The rows of a group lie close to one hidden flat surface of 8 dimensions, which may be shifted away from zero. Surfaces can cross.
Known rows, each followed by its group:
[-1.758 0.970 1.633 -6.188 -3.217 -3.092 -1.428 1.330 -4.204 3.466 1.798 -0.027 4.235 1.898]	(3)
[-1.252 2.853 3.131 -1.436 -4.475 0.435 1.800 1.032 -3.061 0.844 0.223 3.890 -0.385 -4.360]	(2)
[-0.870 2.557 -0.628 -1.556 -4.257 -0.576 -0.437 -5.230 -4.508 0.204 1.244 -5.336 -1.631 -2.270]	(0)
[-3.663 -3.618 2.578 -3.382 -1.072 -1.236 -1.382 0.465 -1.155 2.679 -2.077 2.082 0.939 -0.539]	(3)
[2.038 0.909 0.790 0.530 -3.617 -3.789 -0.921 -0.705 -0.993 -0.731 -1.162 -1.805 3.687 -2.716]	(0)
[1.182 -4.618 -0.064 -0.925 1.723 -2.333 -0.922 3.783 4.670 4.160 -2.579 1.030 -1.229 1.120]	(0)
[-5.265 5.648 -1.823 -2.481 -0.988 2.998 -3.063 -0.693 -3.262 -0.289 0.957 1.682 -1.319 -5.820]	(3)
[-2.092 0.659 0.499 3.289 2.808 -2.889 1.921 0.155 1.454 2.646 0.732 4.340 3.171 -3.894]	(1)
[-1.909 0.404 -3.021 -1.891 4.793 5.075 -2.080 1.361 1.915 2.158 -0.200 1.401 -1.151 -0.550]	(3)
[-1.385 2.419 -0.673 -0.530 0.393 1.182 -1.412 1.089 -0.660 0.906 3.309 -2.191 -6.329 2.123]	(1)
[1.478 5.821 -4.041 -2.993 -1.895 1.196 0.761 -3.408 -1.095 2.178 4.065 -2.115 -2.318 0.676]	(1)
[-1.498 -0.284 2.282 2.637 2.478 3.620 -2.323 -2.051 1.555 3.753 1.533 2.576 -3.232 -5.354]	(2)
[-1.683 -1.677 -1.966 -4.148 -2.851 -0.482 2.650 -1.474 -2.456 -0.197 -2.313 -2.510 -1.277 2.285]	(0)
[-0.100 -6.008 -0.447 -3.275 0.399 0.108 0.138 -1.492 0.667 0.481 -5.203 0.398 5.895 0.817]	(2)
[0.610 1.115 -1.237 2.301 4.795 4.667 0.574 -1.652 0.703 0.118 2.117 1.370 2.699 -0.242]	(2)
[-3.927 3.466 -1.815 -0.020 2.135 0.626 -1.324 -2.093 1.563 5.580 2.948 3.330 -3.801 -4.987]	(1)
[-3.339 -1.681 2.609 3.737 -0.415 -2.329 -0.421 -3.728 -0.307 0.397 -0.847 0.616 -1.297 -4.883]	(0)
[-1.333 0.358 -1.314 2.811 0.019 -0.445 1.879 -0.413 0.460 -4.871 -3.057 2.246 1.903 -2.687]	(0)
[-2.643 -4.744 4.722 3.761 0.760 -2.509 0.466 1.109 0.721 1.911 -1.562 1.173 -2.890 -2.276]	(3)
[1.012 -2.738 3.375 0.982 2.486 0.693 -0.365 -0.153 0.196 2.970 3.381 -1.409 -1.494 4.552]	(2)
[1.768 1.129 -1.663 0.984 -1.107 2.332 -2.180 0.185 1.427 -3.452 -2.779 -0.804 -1.546 -4.062]	(2)
[2.764 1.983 0.207 1.425 0.099 -0.428 -1.837 -1.039 -0.771 -2.165 0.825 -0.891 6.256 -1.088]	(2)
[0.029 2.308 1.740 2.528 -2.987 -2.266 -3.726 -4.526 -1.559 0.807 1.288 -2.608 -1.057 -6.960]	(0)
[-1.695 -0.991 -0.382 0.157 -1.978 -0.229 -0.428 0.165 1.198 -3.194 -3.605 1.881 -2.265 -2.717]	(0)
[-0.592 3.878 -0.807 0.576 2.716 -0.403 -1.013 1.188 0.736 4.814 5.364 0.121 -2.971 0.481]	(1)
[-1.724 4.461 -0.039 -3.575 -2.610 -1.560 -7.031 -1.276 -0.121 3.655 3.497 1.102 -1.929 -3.030]	(0)
[3.278 0.290 0.628 -0.397 -3.635 -1.217 -0.984 -3.674 -0.325 1.720 2.032 -5.124 -3.826 0.815]	(1)
[-1.824 1.430 -4.816 -3.666 0.271 3.874 0.754 -1.922 -1.137 -2.473 -2.825 1.013 3.127 -0.976]	(3)
[-1.560 3.999 0.962 1.785 -0.621 -0.380 -1.256 0.604 -1.949 0.940 3.508 -1.342 -4.140 -2.112]	(3)
[2.086 -3.896 0.789 4.150 -0.113 -2.056 2.615 1.205 1.864 -1.769 -3.933 -2.159 -0.992 -1.191]	(0)
[1.075 2.963 -1.550 -1.811 -1.935 -1.478 1.634 -1.654 -1.688 0.911 2.172 -1.115 1.255 1.188]	(1)
[1.598 -0.767 0.939 3.166 1.689 2.390 -2.048 1.852 3.821 2.397 -0.746 0.185 -5.901 -4.649]	(2)
[1.924 -0.484 2.522 -2.246 -7.542 -3.333 -0.601 2.409 -1.964 -3.281 -3.221 -1.766 -1.387 -0.645]	(2)
[-1.756 1.470 3.619 3.514 0.656 -1.069 -0.977 1.958 -1.575 -1.173 2.646 1.137 -0.617 -0.728]	(3)
[-1.253 1.552 -0.340 -0.007 2.494 1.633 -6.867 2.102 0.144 1.214 1.944 -3.071 -2.857 -1.012]	(1)
[-1.761 1.285 -0.772 0.092 -3.867 -0.102 2.548 -2.585 -2.714 -2.320 -0.799 -2.521 -4.966 -1.210]	(3)
[-0.641 1.771 4.707 0.125 -4.709 0.224 -0.220 0.541 -2.913 -0.644 2.294 -0.010 -6.305 -0.354]	(2)
[-1.828 6.180 -1.694 -0.711 1.990 1.865 -0.384 4.348 -2.348 0.608 4.489 -0.895 -2.287 1.081]	(3)
[1.385 -4.640 1.974 0.466 0.928 -3.824 0.166 0.996 1.679 4.300 -1.229 -0.922 2.336 0.325]	(1)
[-1.444 1.758 -3.021 -3.292 -0.344 -0.150 2.589 0.053 -1.344 0.971 0.389 0.619 0.595 1.843]	(1)

New rows. What belongs after each?
[-0.132 -1.833 1.112 -2.359 -2.861 0.234 -2.004 -2.372 -2.199 -2.930 -0.590 -2.760 -0.133 3.143]	(2)
[-0.524 -1.963 -1.213 -2.011 -3.469 -1.074 2.400 0.107 -0.993 -3.364 -4.577 -0.562 -0.038 0.080]	(0)
[-0.232 1.219 4.964 3.112 0.450 0.830 0.813 0.305 -1.400 2.353 4.490 1.964 -2.139 -0.215]	(2)
[-3.348 4.220 -0.595 1.736 0.937 0.131 -0.383 1.249 -1.881 -2.933 1.764 1.675 0.185 -1.525]	(1)
[-2.259 0.104 3.345 1.357 -0.245 1.720 -1.699 -5.050 -3.066 -2.011 2.927 0.607 0.719 0.472]	(2)
[0.777 -1.100 -1.499 -2.889 0.089 -1.880 2.542 1.276 0.025 2.756 -0.105 -1.013 1.730 3.534]	(1)
[1.722 4.021 2.616 -0.237 -3.674 -4.511 -3.447 -3.872 -1.713 5.132 6.051 -1.619 0.041 -2.880]	(1)
[0.247 0.587 0.824 -1.177 -4.794 -1.973 2.040 -2.713 -2.728 -1.604 0.540 -1.809 -1.974 1.392]	(1)
[0.792 0.367 1.155 2.831 0.189 -4.098 4.425 -0.005 -0.047 0.484 1.199 1.503 2.923 0.398]	(1)
[1.534 -0.304 -0.734 -0.450 -0.412 -0.962 0.779 0.873 -0.746 -0.793 -0.213 -2.601 1.527 2.344]	(1)
[-0.539 -2.577 -0.723 -1.854 -2.124 2.383 -1.827 -1.939 -0.394 -3.846 -3.007 -2.634 -3.245 1.738]	(2)
[-1.863 -3.486 0.695 -7.383 -3.981 -0.110 -0.905 -2.607 -2.960 1.458 -2.647 0.240 3.410 1.602]	(2)
[0.482 0.268 2.305 0.514 -3.369 -3.482 1.291 0.905 -2.196 -1.629 1.196 -2.332 -2.161 3.007]	(0)
[-1.520 -2.110 0.625 2.531 0.929 3.282 2.760 -0.908 0.133 -3.795 -3.482 2.922 0.274 -2.203]	(2)
[-0.052 -3.952 -0.203 -2.010 -0.296 -1.090 -2.023 -0.903 2.158 5.572 -2.054 -2.368 -3.509 -1.823]	(0)
[-1.944 2.011 2.413 4.301 0.151 -2.675 1.560 -1.726 0.600 3.077 3.895 2.476 -4.225 -2.817]	(1)
[-1.536 3.897 -2.045 -0.757 -0.842 -2.327 3.096 -3.242 -0.990 2.308 1.241 4.089 4.294 -3.525]	(1)
[0.194 -0.269 1.454 -2.313 -3.596 -3.702 -4.010 2.512 2.060 -0.086 -2.276 3.162 0.679 -2.065]	(0)
[0.873 0.872 -4.028 1.148 1.214 0.899 3.636 -5.967 3.576 4.777 -0.584 2.307 -1.382 -5.464]	(1)
[-2.842 2.936 -1.776 -1.677 -2.820 0.410 2.162 -2.998 -2.154 -1.342 0.036 1.535 -1.771 -1.783]	(1)
[-2.937 2.926 -1.390 -0.708 0.791 1.568 -2.339 1.510 -1.732 -2.270 0.886 -0.216 -0.637 -0.337]	(1)
[1.014 0.547 -0.181 2.004 -2.251 -1.358 -1.434 -2.968 -0.302 -0.260 -1.492 -2.786 0.131 -5.604]	(0)
[0.733 1.707 1.882 -3.590 -2.125 0.113 -0.880 0.217 -2.317 3.527 3.005 -0.046 0.484 1.035]	(2)
[-1.678 -0.720 5.932 -0.192 -3.880 -0.698 -2.100 -2.726 -4.008 -0.385 3.855 -1.379 -4.166 2.882]	(2)
[0.992 -1.583 -0.358 -3.075 -0.381 0.315 -4.349 -0.895 0.979 5.423 1.125 -4.157 -4.405 0.279]	(1)
[-1.039 -3.416 5.197 0.186 -0.043 -0.440 1.933 1.105 -0.537 4.495 0.516 2.784 -0.876 0.007]	(2)
[-0.290 -3.853 0.618 3.364 0.677 -0.505 1.489 -1.995 2.469 0.391 -3.252 0.412 -1.736 -3.433]	(1)
[0.249 -1.450 0.552 -2.036 -1.430 -2.752 1.324 -2.239 0.843 6.461 1.216 -0.257 -2.259 0.218]	(1)
[-4.295 -1.456 4.956 1.324 -1.023 1.718 0.054 -5.141 -3.340 -1.382 1.237 3.081 0.330 -1.560]	(2)
[-0.294 0.571 3.842 7.418 0.356 0.519 0.666 -2.631 -1.322 -6.358 0.958 1.496 1.950 -2.289]	(2)
[1.489 -0.425 -0.571 -5.447 -0.955 -2.136 -3.783 -0.701 -0.106 7.192 1.774 -3.161 1.083 0.729]	(1)
[-3.206 -3.994 2.083 2.258 -0.377 -1.100 -0.137 -2.094 1.248 1.038 -2.420 0.136 -5.368 -3.274]	(0)
[0.446 -1.776 2.310 -1.761 -1.316 0.355 -2.019 -0.468 -0.761 1.658 1.553 -2.226 -3.379 3.142]	(2)
[0.509 2.852 -0.817 -1.166 0.231 3.687 2.101 2.114 -0.145 2.147 0.389 2.939 -0.684 -2.756]	(2)
[-1.590 2.030 -1.707 1.681 4.031 6.411 -1.898 -5.038 -0.155 -1.289 2.390 0.995 0.612 -1.315]	(2)
[-3.341 2.461 1.083 0.317 -0.381 -0.643 -1.764 -2.229 0.161 4.422 3.309 1.540 -5.928 -3.423]	(1)
[2.059 0.133 0.729 0.134 -3.553 -1.271 -1.733 0.729 -0.080 -2.785 -2.595 -0.934 1.043 -2.789]	(2)
[2.087 2.155 0.330 -0.306 0.903 -3.708 -1.257 -0.632 0.668 7.048 4.400 -0.703 2.635 -0.695]	(1)
[-4.848 1.066 1.047 -2.558 -2.297 -0.889 0.757 0.776 -2.326 1.318 1.843 1.079 -6.449 2.121]	(1)
[1.779 1.411 3.079 4.075 -2.717 -3.147 2.785 -1.108 -1.383 -1.452 3.725 -2.381 -4.961 2.575]	(1)
[-2.329 -2.575 2.751 2.834 0.130 3.519 -2.300 -2.489 0.959 -0.750 -0.536 0.103 -7.951 -2.456]	(2)
[-0.053 2.820 0.569 4.056 -1.746 3.410 2.500 0.281 -1.337 -7.790 -0.979 0.876 -3.570 -1.655]	(2)
[2.576 2.343 0.956 3.289 3.367 2.219 1.943 0.410 -0.922 -2.121 4.928 -1.395 1.299 5.150]	(2)
[-3.553 0.552 -0.556 0.964 1.245 1.213 1.408 2.270 -0.966 -3.277 -0.583 0.838 -3.139 1.260]	(1)
[-3.176 -1.023 -4.374 0.051 2.086 3.517 2.950 -3.275 0.069 -1.333 -3.267 -0.462 -2.628 -1.834]	(0)
[-3.703 1.099 1.953 -2.933 1.190 -2.032 -4.732 3.948 -1.416 4.723 3.528 -0.434 -1.661 1.563]	(1)
[2.804 -1.991 0.743 -0.995 0.579 -1.060 -0.010 1.748 0.837 2.377 -0.712 -0.435 4.183 1.029]	(2)
[-0.707 -2.238 -1.619 -4.595 -3.625 1.775 -1.666 -0.774 0.239 -0.631 -5.647 0.118 -0.504 -3.241]	(2)
[-0.462 0.829 4.561 4.797 1.263 0.045 -2.033 0.826 -0.290 -1.300 4.142 0.152 -3.762 1.239]	(3)
[-2.528 -3.109 4.020 3.391 0.423 2.102 -3.419 -4.454 0.284 -0.487 0.175 0.416 -4.272 -2.835]	(2)
[2.103 0.812 -1.282 2.873 4.492 4.078 0.965 2.550 3.652 2.734 -0.261 2.210 -1.590 -4.134]	(2)
[3.699 -1.202 0.615 3.106 0.989 -1.236 2.096 0.324 1.563 1.456 1.886 -3.561 -3.412 3.151]	(1)
[1.934 -1.900 0.708 -1.264 -3.096 -2.751 1.407 -4.063 0.759 4.623 0.279 -1.970 -2.291 -0.506]	(1)
[1.811 0.383 -1.991 0.834 2.641 -1.476 5.695 1.061 2.183 4.424 2.855 0.371 -1.802 3.898]	(1)
[1.451 -1.109 -1.726 0.548 -0.288 -0.462 2.494 -5.050 3.003 5.131 -0.533 0.392 -2.570 -3.485]	(1)
[-0.513 0.930 -4.524 -3.891 -1.255 2.696 0.561 -1.127 -0.680 -0.690 -1.757 -2.853 -3.634 0.829]	(0)
[-0.520 -5.037 4.503 -1.016 -2.071 -1.830 0.785 0.718 -0.437 2.435 -1.989 0.964 -0.691 0.680]	(2)
[2.629 -3.470 2.671 1.542 -0.955 -4.274 -3.844 1.322 3.828 4.209 -1.854 -1.003 -1.273 -3.940]	(0)
